The rows come from 4 hidden closed curves, with some noise, and rows from the same curve form a group. Each curve winds through 4 dimensions. The rows are also pushed far along 2 directions, which tell nothing about the answers.
In the rows, 128 means zero.
Known rows, each followed by its group:
[126 149  75 168 139 105 130  81 126 155 177 134 154 114]	(3)
[109 140  97 133 169  62 132  65 104 157 162 157  99 169]	(3)
[124 143 115 145 128 171 140 150 118 156 167 148 199  53]	(3)
[122 132 101 138 164  43 116  47 118 115 135 122  61 214]	(3)
[139 144  94 139 126 120 133  98 152 138 149 118 151 110]	(2)
[155 119 123 157 134 121 110 118 125 111 136 113 134 122]	(3)
[146  99 168 103 122 144 126 175 134 116  96 124 102 123]	(3)
[129 129 123 140  99 148 124 121 154  93 109 111 122 144]	(0)
[115 127 117 137 127 119 126 108 144 106 125 123 116 168]	(0)
[132 141  94 184 141 142 128 111  99 176 187 161 203  63]	(0)
[118 124 153  90 121 134 127 160 141 135 104  99 108 129]	(0)
[140 126 154  48 100 106 130 123 188  76  56  67  33 198]	(2)
[152 122 145 111 119 104 106 116 151  86  85  64  64 168]	(3)
[124 131 130 110 151 101 131  85 127 166 128 136 131 143]	(2)
[151 127 143  90 100 166 145 170 165 144 112 114 149  71]	(2)
[127 119 158  86 123 106 129 138 117 108  86 128  58 172]	(1)
[117 120 139 139 177 128 125 113 111 121 159 145 149 139]	(1)
[167 112 150  93  71 216 153 245 179 123 113 126 162  20]	(2)
[118 120 139 131 151 127 127 131 102 152 141 152 142 121]	(0)
[145 128 117 137  88 149 132 141 153 135 122 124 134  92]	(0)
[136 121 132 116 118 105 132 122 132 138 113 136  87 145]	(0)
[132 125 107 151 146 100 124 113 117  97 151 139 100 151]	(2)
[119 134 122 143 183  75 109  70  75 131 151 132 108 165]	(2)
[133 130 123  91 125  93 133  98 164 110 103 109  75 181]	(2)
[117 126 149 105 109 198 155 197 137 135 132 161 179  69]	(3)
[117 137  74 194 137 100 129  75 112 161 176 168 164 132]	(1)
[117 109 141 139 148 141 131 131 132 132 146 155 152 138]	(1)
[137 121 153 129 117 167 127 153 117 127 118 136 144  94]	(0)
[122 129 168  85 120 115 114 122 122 132  71  80  79 158]	(1)
[123 136 127 146 126 138 123 122 106 175 136 129 163  90]	(1)
[119 139 102 167 181  94 122  78  68 160 183 166 158 119]	(1)
[105 145  95 175 186  75 109  31  91 154 176 132 147 167]	(1)

New rows, each followed by its group:
[142 146  66 156 149  89 136  70 137 146 184 149 147 121]	(2)
[126 122 136 106 102 149 136 169 162 140 112 113 125 115]	(0)
[132 123 129  95 158  72 132  96 123 116 121 140  63 186]	(2)
[ 97 150 124 101 189  60 127  52  84 111 138 135  73 208]	(3)
[135 126 137 152 124 165 128 137 109 130 138 151 164  91]	(0)
[121 125 100 163 148 114 134 109 128 106 165 164 138 150]	(1)
[124 121 159 106 153 139 122 134 125  93 121 109 114 141]	(1)
[137 112 164 105 142 139 124 150 114 104 111 128 111 134]	(3)
[147 110 172  92 144 108 110 134 116  90  84  99  65 166]	(3)
[116 144 111 145 164  85 114  49 111 156 146 121 138 160]	(2)
[122 133  86 166 147  79 135  91  83 148 165 191 120 147]	(1)
[156 118 132 142 106 155 123 163 144 140 127 113 151  75]	(3)
[112 121 117 176 179 135 122  99 106 154 190 170 200 117]	(1)
[115 132 128 102 151  69 122  92 119 136 117 109  68 183]	(0)
[107 137 124 129 169  69 114  40 110 148 130 117 111 194]	(2)
[118 125 127 147 178 114 125 104  87 141 168 164 150 126]	(1)
[123 108 151 145 125 180 135 170 119 131 135 169 176  95]	(0)
[122 110 151  99 128 124 134 145 144  82 100 132  79 179]	(1)
[136 141  64 165 152  80 138  64 137 145 187 162 146 134]	(2)
[106 128 129 118 158  62 114  56 124  81 107 112  50 247]	(0)
[126 114 136 118 115 124 133 136 145 119 110 139 103 154]	(0)
[120 118 142  94 117 108 128 129 153 109  91 101  72 179]	(0)
[136 131 180  68  68 171 124 188 154 110  45  57  86 106]	(1)
[ 96 147  90 187 200  74 109  30  77 125 188 149 151 185]	(0)
[133 121 118 149 136 102 125  84 115 110 124 153  98 170]	(0)
[132 131 133  99  91 113 132 145 128 114  79 121  59 154]	(1)
[133 144 124 107 149  61 115  61 104 126 109  97  52 174]	(0)
[110 119 120 166 167 113 123  90 104 165 170 167 170 140]	(1)
[114 145 152  77 169  88 118  91  99  92 102  98  62 189]	(3)
[132 122 121 130 110 143 136 133 164 132 126 132 142 129]	(2)
[115 134 137 131 144 117 113  93 122 138 126 101 129 146]	(1)
[137 132 100 153 153  91 119  98 111  95 156 130 100 147]	(2)
[118 154 101 147 166 107 121  77  97 125 164 128 147 129]	(3)
[141 127 144 101  85 139 125 127 164  75  69  84  70 161]	(0)
[152 136  96 135 118 144 146 138 152 152 163 149 172  65]	(2)
[131 116 173  70 113 133 128 166 136 122  75  98  74 137]	(0)
[126 125 146  81 154  82 129  87 131 141 101 120  79 181]	(2)
[130 135 121 132 138 125 126 123 120  94 137 128 117 140]	(1)
[133 129 134 141 150 148 127 139 101 129 153 151 168  94]	(3)
[139 114 193  35  67 164 134 186 211  85  27  61  65 157]	(2)
[123 112 171 104 137 132 116 146 115 119  98 111 100 147]	(2)
[146 122 127 149  98 191 135 195 146 119 142 128 179  53]	(2)
[ 94 138  87 196 214  64 112  26  58 147 207 178 160 184]	(0)
[122 142 141 102 135 105 118  86 140 129 100  84 105 164]	(2)
[151 115 151 127  78 212 148 219 145 168 124 151 187  16]	(0)
[118 125 147 110 118 108 121 117 117 152  92 118  94 156]	(1)
[107 138 129 110 122 167 156 162 135 141 144 162 164  91]	(3)
[145 108 171  95 145 109 114 137 117  95  89 104  70 163]	(3)
[126 129 146  93 141 103 130  95 138 152 105 116 110 159]	(2)
[122 130 133  95 163  67 128  66 123 146 116 128  83 188]	(2)
[123 122 151 133 123 155 122 140 129 147 120 125 162 115]	(2)
[141 124 142 130 108 168 133 160 123 150 125 136 157  65]	(0)
[142 108 153 105 113 150 135 179 139 147 112 137 124  95]	(3)
[145 120 138 108  94 127 134 137 146 120  93 124  85 135]	(0)
[124 121 158 106 145 123 121 124 107 115 106 126  98 155]	(0)
[128 121 162 113  97 184 129 167 155 143 100 105 164  94]	(2)
[135 135 141 119 134 123 119 112 109 123 113 109 107 129]	(0)
[133 118 118 149 154 135 140 129 105 194 177 192 193  73]	(2)
[132 116 150 112 100 179 141 182 163  91 106 129 139 118]	(3)
[140 130 154 104 114 142 123 138 123 120  98 104 107 114]	(0)
[124 144 117 139 131 161 139 141 120 152 158 138 184  64]	(3)
[120 118 139 135 134 153 134 162 115 165 148 154 169  86]	(0)
[135 104 167 103  81 181 140 191 168  94  79 131 112 126]	(0)
[133 139  95 138 132  92 122  82 149 100 135 106  99 167]	(2)
[124 150  96 152 162  84 122  68 101 154 166 125 130 125]	(3)
[147 121 104 190 168 108 111  95  90 140 181 154 168 110]	(3)
